Every row belongs to one group in each of 3 separate groupings. Each group adds its own fixed numbers to the row, and there is some noise. The rows also spread widely along 10 directions, which tell nothing about the answers.
(in the rows, 128 means zero)
Known rows, each followed by its group in each grouping:
165 123 125 96 136 152 188 183 97 120 144 174 119 100 125 124 152 58 173 152 110 112 119 -> K_514 K_906 K_665
115 100 131 129 131 94 116 117 143 135 129 131 104 117 166 151 109 146 138 126 138 127 168 -> K_572 K_818 K_880
121 121 109 144 159 130 133 112 109 129 167 101 114 138 129 123 159 139 133 100 133 124 124 -> K_572 K_906 K_377
144 163 160 143 155 157 132 115 99 157 132 81 167 101 100 116 206 106 99 122 138 114 99 -> K_387 K_556 K_665
119 112 132 107 127 117 120 143 149 150 130 99 153 119 135 127 122 154 100 138 144 119 138 -> K_514 K_818 K_226
115 145 119 139 152 132 114 129 110 131 155 61 139 133 131 151 166 137 106 89 154 123 106 -> K_951 K_556 K_226
104 137 136 82 102 156 154 110 103 138 76 118 117 81 105 132 144 128 111 90 125 132 136 -> K_933 K_790 K_377
127 154 148 142 144 132 142 89 153 122 93 119 110 100 113 81 151 116 134 134 112 135 132 -> K_387 K_211 K_880
132 130 175 175 146 93 105 116 194 119 159 124 131 102 119 95 116 106 120 161 100 130 137 -> K_123 K_211 K_665
133 124 79 122 167 94 127 154 143 118 133 97 138 150 181 156 136 153 166 118 158 135 141 -> K_951 K_790 K_665
136 128 79 138 160 123 138 122 117 122 140 100 88 146 137 131 153 131 161 95 140 130 118 -> K_123 K_906 K_880
117 103 139 156 124 125 123 97 134 135 159 115 97 108 97 114 112 144 116 126 127 114 148 -> K_933 K_818 K_226
131 115 161 131 150 127 132 94 120 141 124 143 153 100 149 102 143 139 133 154 144 114 173 -> K_387 K_556 K_377
88 66 134 150 102 110 128 52 122 154 168 107 80 124 101 117 97 184 89 127 113 100 162 -> K_951 K_556 K_880
104 145 111 89 138 158 153 154 104 104 128 122 147 115 128 134 152 131 128 110 140 135 125 -> K_387 K_556 K_377
131 121 98 106 143 140 151 142 108 135 110 118 114 129 128 133 147 142 147 101 144 133 138 -> K_572 K_818 K_377
121 85 118 86 96 131 166 135 82 150 160 142 97 108 110 162 118 121 114 130 112 99 139 -> K_933 K_556 K_665
123 125 115 112 154 151 148 145 121 125 114 131 151 118 126 112 147 148 138 129 146 140 147 -> K_572 K_818 K_665
123 150 144 140 139 142 123 144 124 95 130 124 108 83 130 146 143 84 154 98 139 136 124 -> K_933 K_906 K_880
133 134 124 136 131 89 112 116 148 154 113 82 103 123 150 156 139 137 128 111 136 123 129 -> K_387 K_818 K_880
114 137 152 99 137 153 158 159 152 110 123 143 168 109 115 83 145 103 119 163 100 129 121 -> K_387 K_556 K_880
118 88 151 108 106 121 171 129 145 125 152 175 113 96 104 96 102 103 126 172 72 110 147 -> K_933 K_790 K_665
88 139 153 131 112 175 136 135 114 95 159 122 130 72 69 134 127 112 98 105 123 132 122 -> K_933 K_790 K_665
109 141 173 174 144 111 99 126 169 96 171 126 153 83 134 132 118 115 122 146 131 130 147 -> K_387 K_790 K_665
117 141 114 117 177 140 115 166 116 105 159 103 172 119 157 147 162 140 141 115 165 137 131 -> K_933 K_818 K_665
116 126 123 86 133 153 150 193 129 98 139 164 163 95 135 145 110 113 145 145 146 131 149 -> K_387 K_906 K_665
158 123 121 142 158 121 150 140 133 129 133 119 123 124 118 101 153 107 157 144 122 120 124 -> K_933 K_556 K_665
104 148 130 146 145 153 128 103 106 78 126 132 94 73 117 137 131 129 154 94 156 149 157 -> K_933 K_211 K_665
124 119 133 91 112 155 156 136 118 156 106 124 141 104 106 129 138 125 107 131 132 111 135 -> K_387 K_790 K_880

New rows, each followed by its group in each grouping:
135 138 124 128 148 120 135 138 141 118 140 119 114 123 131 126 138 109 141 117 121 130 124 -> K_123 K_211 K_377
161 151 147 147 151 142 163 133 117 115 106 154 96 90 116 110 165 73 176 129 112 137 132 -> K_572 K_818 K_665
107 132 139 160 138 140 107 101 130 109 130 112 128 91 108 126 122 155 120 111 158 140 158 -> K_123 K_556 K_665
88 116 101 133 153 134 121 117 150 110 120 94 150 132 118 101 121 198 113 122 155 149 154 -> K_572 K_556 K_665
126 103 142 138 104 156 164 96 119 142 115 144 88 96 70 99 116 125 123 121 112 118 152 -> K_572 K_790 K_377
103 95 133 115 116 152 151 113 100 143 182 128 111 120 87 127 129 137 89 118 115 107 135 -> K_572 K_211 K_377
113 107 105 136 134 144 119 134 116 136 156 86 127 131 118 161 125 160 117 97 171 115 141 -> K_951 K_790 K_880
111 118 162 148 128 153 130 94 118 124 148 123 115 92 93 113 123 133 112 115 133 122 152 -> K_951 K_211 K_377
122 141 153 107 123 134 117 147 110 126 114 120 124 80 151 177 144 101 134 98 152 130 138 -> K_933 K_818 K_880
148 137 151 126 103 127 144 153 142 129 92 140 96 72 108 144 115 89 147 128 125 132 138 -> K_514 K_818 K_665
112 132 132 137 154 133 119 120 135 114 150 104 140 109 122 116 140 142 120 124 141 133 137 -> K_933 K_211 K_665
77 136 150 106 113 145 152 58 70 125 162 123 88 82 104 131 166 119 88 100 83 121 117 -> K_933 K_211 K_665
124 126 108 123 152 140 178 105 106 119 120 135 105 127 113 81 167 126 145 132 96 132 125 -> K_572 K_556 K_665
121 167 146 85 151 171 165 158 94 95 131 149 149 82 129 122 184 71 139 124 110 138 109 -> K_933 K_211 K_665
100 130 139 152 137 112 119 99 155 117 133 104 108 116 118 108 128 150 119 109 112 141 137 -> K_572 K_818 K_377
130 132 100 76 143 185 172 174 71 121 126 136 155 105 119 147 166 113 143 112 156 125 130 -> K_933 K_790 K_665
99 134 115 176 166 109 87 113 162 105 169 61 142 124 130 118 133 174 116 111 159 139 126 -> K_514 K_906 K_665
148 105 153 132 131 116 164 117 127 134 150 165 109 98 124 102 136 85 151 165 88 106 144 -> K_933 K_790 K_665
136 149 115 109 145 122 151 153 127 109 93 131 128 107 159 145 145 108 170 116 138 142 138 -> K_951 K_790 K_665
134 133 138 120 124 139 148 118 131 128 81 132 109 82 107 105 133 111 146 122 125 134 139 -> K_933 K_906 K_665
118 117 106 108 108 156 166 97 98 148 104 102 81 113 81 120 149 132 118 94 118 116 120 -> K_933 K_790 K_880
158 149 102 174 160 137 149 135 147 98 91 114 82 118 96 99 135 117 190 110 140 149 132 -> K_951 K_818 K_665
138 154 130 160 171 101 92 156 149 101 128 99 139 117 183 164 146 120 165 100 176 148 141 -> K_572 K_556 K_377
116 127 142 136 153 98 138 92 123 140 178 103 132 129 149 117 172 118 113 136 85 110 111 -> K_951 K_790 K_665
110 123 117 108 131 160 146 114 77 150 162 83 124 124 101 139 181 127 96 93 125 106 98 -> K_933 K_790 K_880
138 95 161 136 116 118 123 132 122 147 185 130 112 101 117 153 113 105 115 132 126 98 144 -> K_933 K_211 K_377
157 113 137 121 127 106 158 136 161 134 118 144 102 115 127 93 119 101 152 157 101 118 139 -> K_514 K_211 K_377
157 128 124 104 149 123 145 153 137 155 108 102 143 126 133 109 161 105 139 125 123 117 111 -> K_933 K_906 K_377
107 108 146 124 111 126 137 141 145 124 160 138 116 110 107 128 108 120 106 135 106 122 135 -> K_572 K_818 K_226
99 130 82 133 158 187 133 111 88 99 130 108 114 119 104 123 146 169 145 79 179 142 145 -> K_123 K_906 K_880
133 140 101 123 174 167 132 206 126 87 165 108 162 129 119 134 149 118 157 109 162 137 116 -> K_933 K_818 K_377
120 123 123 133 135 120 133 144 142 122 139 103 132 123 118 130 127 133 124 126 129 128 128 -> K_951 K_556 K_665
125 106 115 134 140 117 121 128 120 146 163 90 123 136 134 147 131 145 123 103 146 112 132 -> K_951 K_906 K_377
158 142 141 99 173 138 166 155 102 123 133 156 168 116 168 106 188 81 165 157 122 117 128 -> K_387 K_556 K_377
139 122 120 139 154 146 142 162 124 110 167 142 143 113 120 130 134 111 149 138 143 124 139 -> K_123 K_790 K_665
149 121 88 112 172 145 157 194 129 117 137 131 149 142 133 125 146 129 166 135 151 136 134 -> K_572 K_818 K_665
111 123 128 95 109 97 134 109 126 160 132 103 115 114 140 161 132 140 94 125 116 114 130 -> K_387 K_211 K_665
137 145 85 124 190 156 145 129 95 127 133 80 152 141 127 99 199 142 147 104 155 132 107 -> K_933 K_906 K_665
153 130 130 111 146 132 141 149 146 148 93 108 138 123 133 115 148 113 141 132 140 125 133 -> K_951 K_211 K_880
121 162 137 120 113 133 149 108 112 118 102 130 81 82 123 143 145 89 140 98 118 132 121 -> K_387 K_906 K_226
105 94 86 166 148 112 110 104 148 116 172 100 104 139 114 120 96 188 131 118 151 129 155 -> K_123 K_906 K_665
63 136 92 103 159 153 123 110 103 101 148 75 145 136 142 132 161 180 106 79 149 143 120 -> K_951 K_906 K_880
123 115 138 105 133 151 161 135 101 126 141 144 136 98 113 112 146 111 128 142 115 116 135 -> K_933 K_556 K_665
133 127 150 132 99 110 124 106 117 157 126 102 80 90 116 161 132 97 113 96 123 110 120 -> K_933 K_906 K_226
104 138 95 77 141 166 166 174 119 92 129 144 148 114 116 128 130 135 136 131 139 141 135 -> K_387 K_211 K_665
130 130 152 153 157 187 152 79 58 135 168 136 137 89 88 102 189 112 120 121 132 109 136 -> K_123 K_790 K_665
165 137 155 91 158 91 156 167 176 150 119 131 168 138 173 85 164 72 137 183 78 117 107 -> K_951 K_211 K_226
115 145 117 94 132 166 168 169 132 97 119 129 127 107 103 100 148 95 138 122 107 137 99 -> K_514 K_906 K_880
167 126 169 139 112 97 151 163 160 125 152 160 89 93 127 129 117 45 154 163 83 109 118 -> K_514 K_818 K_226
140 100 169 140 126 95 130 122 176 135 135 152 120 92 126 101 96 109 134 176 104 115 161 -> K_933 K_211 K_665
103 138 123 91 122 132 161 119 119 124 132 117 122 112 128 115 155 119 110 124 97 123 108 -> K_514 K_790 K_226
142 100 116 147 151 99 140 131 139 133 176 116 97 149 145 128 134 121 154 136 110 109 128 -> K_951 K_818 K_880
121 140 152 144 138 148 136 120 156 116 108 116 143 87 87 84 137 121 123 134 121 137 131 -> K_933 K_790 K_665
153 107 115 177 149 85 110 114 151 160 150 84 100 139 129 138 129 140 136 118 145 115 134 -> K_572 K_906 K_665
115 117 141 134 110 121 126 125 159 118 115 126 108 93 112 127 93 128 127 125 133 129 152 -> K_933 K_790 K_226
138 120 124 113 129 117 165 130 105 144 150 128 109 120 134 140 154 99 136 129 97 109 117 -> K_951 K_790 K_665
142 144 135 145 136 108 123 116 152 135 117 101 97 116 121 124 139 109 135 107 118 133 120 -> K_123 K_211 K_377
139 118 116 152 154 128 128 122 156 124 103 124 144 110 128 110 111 162 155 145 174 133 177 -> K_387 K_790 K_665
148 124 142 136 142 147 144 95 97 164 142 112 116 113 109 122 168 115 118 130 137 99 131 -> K_387 K_211 K_880
150 95 153 146 112 122 141 149 139 128 138 155 96 99 121 142 93 94 155 145 134 109 160 -> K_951 K_556 K_880
132 145 136 159 150 136 164 74 67 117 156 126 73 104 118 119 187 93 152 105 101 118 116 -> K_951 K_556 K_665
124 135 110 95 143 135 144 150 140 121 89 120 139 126 141 114 145 131 140 125 133 141 130 -> K_123 K_556 K_880
121 118 157 145 123 133 115 144 164 116 121 134 139 90 119 127 95 128 130 146 157 126 166 -> K_387 K_556 K_880
137 109 153 111 135 81 121 157 180 138 112 141 156 111 174 129 103 128 143 168 121 129 162 -> K_951 K_818 K_665
136 144 113 87 129 143 168 143 130 145 81 107 116 127 106 110 161 114 123 107 109 136 107 -> K_572 K_211 K_377
101 85 165 116 98 86 111 91 115 152 173 125 107 96 155 165 107 138 96 125 113 101 159 -> K_933 K_556 K_377
95 128 139 112 140 131 146 95 82 124 180 115 126 110 131 123 177 121 103 121 92 114 110 -> K_933 K_556 K_665
101 133 119 123 131 137 130 125 106 129 146 92 122 114 116 156 143 146 109 96 135 130 123 -> K_951 K_818 K_665
132 100 108 97 147 126 142 172 145 133 152 123 155 137 139 113 125 130 133 148 134 116 131 -> K_933 K_906 K_226
74 110 114 118 112 113 121 127 121 92 159 130 88 111 152 181 98 149 125 97 137 138 153 -> K_572 K_556 K_880
151 105 121 163 168 152 133 106 105 149 149 104 126 131 115 104 158 138 146 122 162 105 144 -> K_951 K_906 K_880
116 100 155 117 94 110 117 77 111 172 108 110 93 87 124 151 117 152 103 103 133 111 163 -> K_933 K_818 K_377
131 154 164 114 119 144 146 157 147 111 104 132 133 79 109 119 141 71 133 119 107 135 116 -> K_933 K_790 K_377
126 175 153 131 129 157 158 123 122 111 90 122 123 79 88 103 166 89 129 121 110 140 110 -> K_387 K_556 K_665
140 134 105 132 179 147 126 166 136 96 132 121 154 118 148 116 139 127 171 123 178 138 145 -> K_933 K_906 K_226
119 120 140 131 147 151 141 131 130 111 134 132 150 98 106 91 137 131 130 146 132 129 145 -> K_933 K_556 K_665
112 107 105 146 138 130 109 96 91 161 170 56 110 141 113 164 144 183 99 72 165 111 131 -> K_951 K_818 K_377
137 107 140 168 118 132 140 141 156 109 134 156 96 89 93 129 85 113 153 136 137 129 165 -> K_572 K_790 K_665
139 96 142 111 133 143 164 160 153 95 117 195 125 97 125 94 78 112 177 167 129 131 188 -> K_951 K_211 K_377
107 126 149 117 106 115 133 161 178 100 132 134 128 98 119 116 92 113 116 150 109 132 131 -> K_514 K_556 K_226
109 112 139 110 142 157 121 120 88 147 170 102 171 109 129 142 160 148 95 110 157 107 140 -> K_933 K_790 K_377
149 90 120 133 117 100 148 153 159 128 133 151 83 111 114 131 81 118 164 149 116 120 157 -> K_933 K_818 K_665
117 88 148 178 119 99 107 86 168 150 152 105 98 117 112 122 98 153 107 132 128 112 158 -> K_572 K_790 K_880
98 146 130 128 143 173 156 119 68 85 171 134 111 99 116 137 162 105 134 98 129 128 123 -> K_951 K_556 K_226
125 126 130 95 129 149 154 184 122 94 133 165 141 86 135 147 120 93 158 135 135 132 147 -> K_933 K_790 K_665
123 130 144 119 118 133 131 163 166 122 118 114 131 101 112 117 120 104 122 132 120 128 117 -> K_514 K_906 K_880
126 128 110 144 170 162 135 157 140 99 158 101 158 133 95 85 145 138 132 133 151 130 121 -> K_933 K_556 K_226
137 121 111 96 139 145 149 168 96 137 146 119 147 114 133 159 153 112 134 120 146 114 127 -> K_933 K_790 K_665
113 143 119 105 138 163 179 124 113 99 119 135 105 108 102 90 166 95 146 115 92 134 107 -> K_933 K_790 K_880
114 124 135 96 113 156 154 136 95 129 138 130 106 103 113 154 136 105 117 107 126 117 130 -> K_951 K_211 K_880
148 126 103 119 142 142 145 168 132 147 114 91 138 134 101 130 144 135 133 117 147 126 119 -> K_951 K_818 K_665
101 90 129 155 126 134 144 75 97 123 190 140 72 114 103 119 120 140 125 108 112 112 150 -> K_572 K_906 K_377
114 139 106 109 158 167 155 127 84 104 136 111 131 119 118 111 175 131 141 97 138 132 119 -> K_933 K_556 K_377
161 130 145 163 149 123 118 149 135 123 152 123 120 95 129 147 130 100 154 137 164 120 146 -> K_514 K_211 K_665
125 99 142 166 145 98 128 91 129 122 206 134 98 118 142 122 127 117 137 145 109 101 146 -> K_933 K_790 K_226
131 138 87 103 151 159 150 163 83 128 146 95 137 140 130 161 175 126 135 100 162 118 109 -> K_387 K_556 K_880
